The rows of a group lie close to one hidden flat surface of 11 dimensions, which passes through zero. Surfaces can cross.
Known rows, each followed by its group:
[  0  13   7 -14  -1  -8  -4  20  23 -10   3  -2  14 -18   1  -7]	j_76
[  0  -3   2   4 -10  -3  -3  -7  24  18  10  12   6 -28  -8  -1]	j_935
[ -8  -2 -13  12  -2 -17 -11   8  16  -4   7  -5 -13  -9 -13   6]	j_954
[  4   9 -18   7   3 -22   8   0 -15  -1 -12  -8 -19  -1  11  -8]	j_455
[ 11  -2  -1   2   8  -5   0  10  13  11 -16  -7 -37  -7  20 -23]	j_220
[  2  13 -30  -6 -10 -10   2  -7  18 -22 -26 -10 -12  -7 -11  -5]	j_32
[ -6  13  -4   8 -12  -5  -5  -6  -4  -2  -4   3  -5   2 -16   5]	j_455
[ -3 -16  -1 -16   3   0  18  12  -3   7   9   0 -18   8   3  12]	j_455
[ -9  -6 -15  -2  26  -5  -2  -1  -1 -11  -2  -5  -1  35   2 -22]	j_954
[ -2   1 -19   8   2 -23   8   6  -4  12  11   6   6  -6 -14  11]	j_935
[-11   4   2  -2  10  -6  -3  -1   2  12   3  11  27  -2   8  12]	j_76
[-4  8  2 -5 -1  2 -5  0 -1 -5  4  3 20  0  3  1]	j_455
[  8  21  10  29  15 -17 -14  13 -13 -13 -13  -2   3  -5  -3 -19]	j_220
[  4  -8  22  12   7  -8 -18 -19  -1 -27 -17  -3  -7 -17 -11 -15]	j_32
[  4   9 -15  -8   9  10   3  16  -5  -9 -11  -9  -3  15  24  -6]	j_32
[  9 -10 -13   9   8  -8  22   3   0 -17   2  11   4 -19  -6  -5]	j_455
[  5 -14  20  -1  -2  15 -11   9  10 -12  13   9  -1 -11 -17  -2]	j_220
[  5  -5  -6  17   1 -19  -1 -12 -14  22   4   2  -4 -17   6  -8]	j_76
[ 12   2 -18  -5 -18  -8  12   9   4 -30  14   5 -11 -15 -18  -3]	j_76
[ -9   3  32   1   1  14  -6   3  -6  -7   3  -7  -1  11   3 -15]	j_935
[ -5 -20  -5   7  -3  -6 -26  -2   1  -3   2 -25 -28 -10  -6  16]	j_954
[ -3   2   4  13 -25  20 -11 -18   7   8  -8   2 -14 -20  -1 -19]	j_76
[-17  -7  -4  -4  -2   3 -12   2 -21  -6 -17   6  -2 -26   3   6]	j_76
[-13   6  -2  -8   3   4  -1  23  -5  -4  -2  -3   1  10  -6  16]	j_954
[-5  5  1  3 -5 -6  9 -5 -1  2  3  3 -6  8 -6  4]	j_935
[ -5 -14  17  -6  14  10   4  -2  15  18   6   2   2  16   5   8]	j_455
[-1  0 -6 10 -3 -4  9 -8 12 11  0  7 -1 -3 -9  5]	j_220
[ -7  13  -2  -6   3  12   5  17  14  22 -15  -8   3  19  -2  22]	j_220
[  0  14 -14 -19 -14   7  -3   6   0 -30  12   2  37 -12   2   3]	j_220
[ -8   4 -11 -11  -3  -9  10  -1  -4   6   9   7   9   4  -1  -7]	j_954
[  0  -5  15  -7  33 -36  -8   4  -5   5  -8 -21   1   9  15  -3]	j_76
[ -7 -22  -5  -4   1  -3   9 -37   8   0  12  14   0  10  -9 -25]	j_954
[ -9  15   2   5 -15   8  -9  -8  -6   9   3   6  31  -1 -15  14]	j_455
[  3  22   7  10   4  -4   6  22  -5  -9  -5 -15 -12   6  13 -28]	j_935
[-15   9  -4   6   4 -14  15  -7   6  23   1  15   2  15 -10   0]	j_954
[ -3  16  12  -7   2  12   2  23   1 -27   0  -8   4  11   8 -16]	j_935
[ 17  10 -28   5  -5  -6   2  -4  -6  -2 -14 -15  -9  -6  12 -11]	j_455
[ 20   5   8   6  -2   3  -5 -11   5   7  -2  -7  -3  -5  24 -22]	j_935
[  4  14   9 -10 -16   3   7   6  -4   6   9  -7   0  -2  19  -8]	j_935
[  2  -2  16   0  -4   8  -2  -3 -11   7   2   1   4   2  -2  17]	j_954
[ -2  -6  10  21   3  13   5   0  10  -8  -4  17   5 -14 -17  -4]	j_220
[  0   7  22   2   8   1 -17 -14  26  -9  -3   3  24  -9   7 -12]	j_32
[ -4  13  10  10   9 -26  -6  -8 -19   4   4  -1   4   8  10 -11]	j_455
[22 -4 12 19  3  3  3  5  6 21 21  5  3  0 -7 -6]	j_76
[  0  -8   4 -17 -11   8  -7   7  -2  14   7  -7   4 -22  18  -6]	j_32
[  0  -3  -2  -2   0  22   6  13   5  22 -12  -2 -11   7   6   8]	j_76
[ -9   2  10  13  -7 -14  -7 -15  -2 -15  10  16   2  -9 -22  -2]	j_455
[ -3 -14  -2 -22  -6   9   5  -6  16  17 -20 -16 -22  -2   5  15]	j_32
[ 12 -24   7   2  14   3  12   3   3  14  16   1  -5   5   4   0]	j_455
[-28   8 -28 -21 -24   4   6 -15  17   7   0   4   3   6 -12  18]	j_32
[ -6 -23   0  20  19  -9  -2 -18   7  -3   9  -7  -8  14 -16 -10]	j_935
[ -6 -19  14  -5  -5  13  -1   6   3 -10   4  10 -17  -7 -18   5]	j_220
[  1 -14 -10  -5  10   9  -4  26  12  -5   8  -1  -6  -6  -7 -28]	j_954
[  9 -21  15  10  16  11  -7   2  -5  20  10  -1   7   9  -8   7]	j_935
[-18  -9   5 -12 -14  27 -13  16   0  14   9   4   3 -17   3  -2]	j_32
[ -4  10 -18   3   1 -10   8  -5  -5 -26 -11   3  -9  12  -6   3]	j_455
[  1   5  -2   3   1  -8 -13  -5   6  -9  13  -7  14   1   3   4]	j_954
[  5   6 -14  -7   2  -6  11  -1   4 -18   8   5   4  16   7   0]	j_220
[ -6  -8 -18  -5   6 -11  -9   6   6 -13  12  -7  20 -16  -4  -9]	j_935
[ -8  16  14  10  -1 -13 -10  -3 -24 -14 -14  -6  -9  -9   8 -21]	j_935
[ -3  17   7 -29 -23  25  -6  25  13 -25  10   2  23 -14   0  -1]	j_76
[ 25  -1  -1   6 -12   2  10  -2   4  -1  12   7   0 -17  -2   0]	j_954
[-10  10 -17   2 -16 -11  -6 -32   9 -10  -1   1  24 -17  -4  -2]	j_220
[-16   7 -24 -45  -9  16  20  24  -9 -13 -24   2  -9  -2  10 -11]	j_954
[-10  17 -17   5  -6 -11   0   6 -27  -9   4   1  17  15 -26  10]	j_32
[ 11   8 -24  -2 -12 -16  15  -9  11   8  21   1  10   2  -2   6]	j_220
[  5  -6  -1   2 -16  30   5   2   4  20  14   8   3   3  -3   7]	j_76
[ -5  -3   5   9   7 -15  10 -12  -6   1   8  15  -7  14  -5   2]	j_220
[-18   8  10   5  -3  -1   1  17 -15  -7   9  19  -3 -18  17 -10]	j_32
[ 10  11  -6 -10   3  -6   0   2  -5   0   2 -10  22  10   9   2]	j_32
[  9   4 -34  -5  -8 -10  10   0 -25  16  12 -16  -6   9  15  -3]	j_32
[  1  22   3  10  -2 -28   3  12   5  -8  -2   2  -5 -18 -10 -13]	j_76

New rows, each followed by its group:
[  2   4  -4 -10 -31  21 -25 -16   7  -2  12  -6  13  -2 -14   7]	j_455
[  1   7   7   8   4 -22 -10 -13  -8   8   9  -2   6   7   2  -5]	j_220
[ -6   4   5 -25 -18   5   3 -11 -22  -3   6   4   9   9   8  20]	j_935
[  5   8   8  -4  -8   4 -17  29  -6  -5  23  -4  22 -22  -1  13]	j_954
[ -2  -6  12 -12  -5   0   6   8  -7   3  15   6   3 -10   9   7]	j_32
[  1   0   5   0  -2 -26  11   8  -1   9  24   9   9  -8 -19  12]	j_76
[-25  -1  17  -3   2   8   0  -3  -2   7   8  13   9  11   2  13]	j_32
[-11  -2   0  21   9  25 -13   6   5  33   0   0   7  21  -7  -5]	j_32
[  4   6  -2 -20  -9 -19  21   2   2  -8  -5   0  -4  -4 -17  28]	j_32
[ 22  -5  -1  -3 -17   2   4 -19  -5  15  11  10  -2  -9   6  10]	j_935
[ -2  21  -7   3   7 -16 -19  -4  -8 -15 -17   5  21 -17  13  -9]	j_935
[ 11   3  -3  -3   2  -6   3  -8   7  -4  22   6  18   3  17 -13]	j_220
[  0   3  -4   6  -5  -6  -6  -1  -4  -2  -9  15   3 -21 -11   9]	j_935
[  6  -9  16   7  -1  11 -23  10  -5   6  -7 -19  -8  -3 -23   7]	j_220
[  6  -1 -11  -3   3  -3  12  11  -3  18  -9  -6 -24   2  19  -5]	j_220
[ 10   5   5  12 -14   9   0  19   8   5  11  10 -15   4 -31  13]	j_455
[ 14  -1  -2  10  17  -8  -4  -2  18   0  -6  -4  -1  -3  12 -16]	j_76
[ 32 -10 -12  14   2 -13  -6 -19  17  11  14 -19 -13  10   1 -13]	j_220
[  1  14  -6   5 -12 -30  -1   1  -6  15   9  -5  -7  -2 -17   9]	j_220
[ -3  28  -1  -2   5 -17   2  12  16  -4   6   6   0  24   7   1]	j_455
[ 15 -20  15 -19  11  -6  -6  13 -14 -12   8 -25 -11   4   2  -6]	j_76
[ -5   8 -11  -5 -10   0   6   7   6  28   0  -3   0  -5  -3   7]	j_32
[-17   4  -2   1   9  -5 -21  15   7  -4   0 -13   1  10   0  10]	j_954
[ -3  -3  -6   0  19  -3  -5   4   7  24   7 -11  20  12  10   1]	j_935
[ -4  -7  19   6  -5   1 -20  -6  -8  14   0  -5 -14  -4  -5  -4]	j_455
[  2  -4   1 -11  -6   9   4  -2  -2   2  -5   3   0  -9   5  -7]	j_954
[ 10   8 -12   0   2   1  12  13  13   7   8  -1   4  16   2  16]	j_954
[ 12  11 -14   3 -15  18   5  17 -14  -3   7   4   4  -5   4  -6]	j_76
[ -2  -5 -21   3  12  -5   3  20  10  -2   2  -9 -19  15  -7  -4]	j_954
[ -3  -4  -8   5   6 -10   0 -22  21   0  -6   3  -3   0   3  -2]	j_76
[  8   0 -17   6  -9   9   4 -14  17 -13   0   5  11  -8 -11  -1]	j_455
[-14   4   2  -8  -2  -3 -16  -9 -27 -12   3  -6  20   1   6  -4]	j_32
[ -7   1   6   2   2  -7  -2 -11 -12   5   5   2  11   2   6  -2]	j_220
[-12   1  15 -19  -9 -10  -6   9 -21   9 -20 -13 -14 -32  11   5]	j_32
[  1  -7 -13   3  -9   0  22   7   6   7  12  11 -17   3 -18  15]	j_32
[ 12  -2 -13  -6  -5   5  -5  -1 -17  17  -2 -20   6  -6  20  -6]	j_455
[-19 -17  30  -3  -2 -14  -8 -34  26  -9   7   2  -8   1 -28   4]	j_76
[ 12   3  17  -2  13   1  -7  17 -12  15  18  -7   3  30  15   0]	j_455
[ -8 -28 -10  -2   3  12   8  -2   5  -4  -9   9 -22  -3 -14  19]	j_76
[  9 -16  21 -31  -9 -12  -2  -9 -14 -10  -9 -17  -4 -23  -5  16]	j_32
[  5  12   2  -5 -11 -10 -13 -11   0   0  16  -7  25 -13  17  10]	j_954
[  1   7 -20   6  -6 -11  -2 -14 -25   3 -11 -19   5  -4   0   4]	j_220
[ 13   3 -18  14   4   5   4  -3 -22  -7  -6 -14  16   6  -4   4]	j_220
[  9   9  -9  12  -5 -14   3 -10  17  -2  10   7  11  -5 -13  -6]	j_32
[ 18   4 -13  27  18  -4   8 -10   7  10 -16  -6   3   4  11 -15]	j_455
[  0 -14  -6   5   6 -10  -9 -21 -21   4 -14  -7 -12   0   2   2]	j_935
[ -7  -6  -4  -4   7   9  -3   7 -14  35  -9  -2   5  -7  20  12]	j_76
[  5 -17  21  26   9   5 -20 -11  23   3  -5   2 -11 -17 -10 -18]	j_954
[  3  11   5  -1  -6  -1   1  26 -17  -9   6  -6  -2 -15   4 -16]	j_935
[  5   7 -15  -1 -14 -13 -12  -9  10  16  -6 -19  -9 -15   1  -3]	j_220
[ 23  -7   0 -13  -8  26  16  -9   5   0 -13  -5  -7   9  17  18]	j_954
[  6  -4  -2  -4   7   2   5 -12  21  -8  -4   0  -7   5  20  -8]	j_32
[ -7  11   4   1 -14  -8 -12  -2   3  14  -2   0  15 -25 -13  -4]	j_32
[-10   8 -19  -1   9 -11  10   7 -15   6   0  15  19   2   8  21]	j_76
[ -8 -22   3 -12  -1   7  -5 -18   2  30 -13 -15 -10 -16  18  -2]	j_455
[-10 -10  -6  -5   9   2   8   5 -35 -17 -23  -5   1 -16   2   2]	j_455
[-12   6 -14 -22 -16  -5  14 -12  18  19  19  10  20   3   3   9]	j_954
[  2  14 -18 -11   2 -17  23  -3   7   6  20   8  29  18  13  12]	j_455
[ 20  21 -29  -7 -16   7   7  13  10  -8  14  -1  24   2   2   3]	j_455
[-16   9 -12 -10 -12 -20   7 -18 -24  -3 -13   0 -10  -7   4  -2]	j_954
[  1   1 -19   8   2 -14   4   9  14   7   6  -7 -15   6  -6   5]	j_954
[  7 -11  18  -6  14   5 -20 -17 -11 -10 -14 -20   6   4  10  -8]	j_32
[-10  30  -1   0 -20  -8  -9   4  13  13   3   6  13 -11  -5   3]	j_455
[ -5 -11 -12 -14  -4  15  13 -17  17   9   9   3  12  14   7  14]	j_220
[ 15 -10   6   2 -13  -7  -3 -38 -11   0  20  14   9   1  -2   9]	j_935
[-16  17   9  16   1 -14  15   0   7  -1  11  35  17  -5 -17   6]	j_220
[11 12 -7  7 -7 -6 -5 -2 -6  9  9 -7  0 15  0  0]	j_455
[-17 -14  10  -6  -1  -6   4   3   7  -4  -8   8 -31 -13  -9   1]	j_455
[-24   4  18 -15 -23  -1   0  15 -11 -28  23  -9  -3 -19 -11 -22]	j_935
[ 4 30  3  7 -7 -5 -1 35  9 16 -1  5 -3 -4 -1  0]	j_455
[  2 -15   1   0   5   1   7 -10  -1  10   6  -1  -5  12   1   7]	j_455
[ -7   4  -7   9   4  -5  -1 -12  -9  -3 -17  -7  -5  16  -8   9]	j_220
[ -6   8  21   2   5  15   3  10  -3   1 -15  13   8  -1  -3  -4]	j_954
[  7  -2  -4 -30  -3   7  11  12  -8 -21  11  -2   6   4  20  10]	j_32
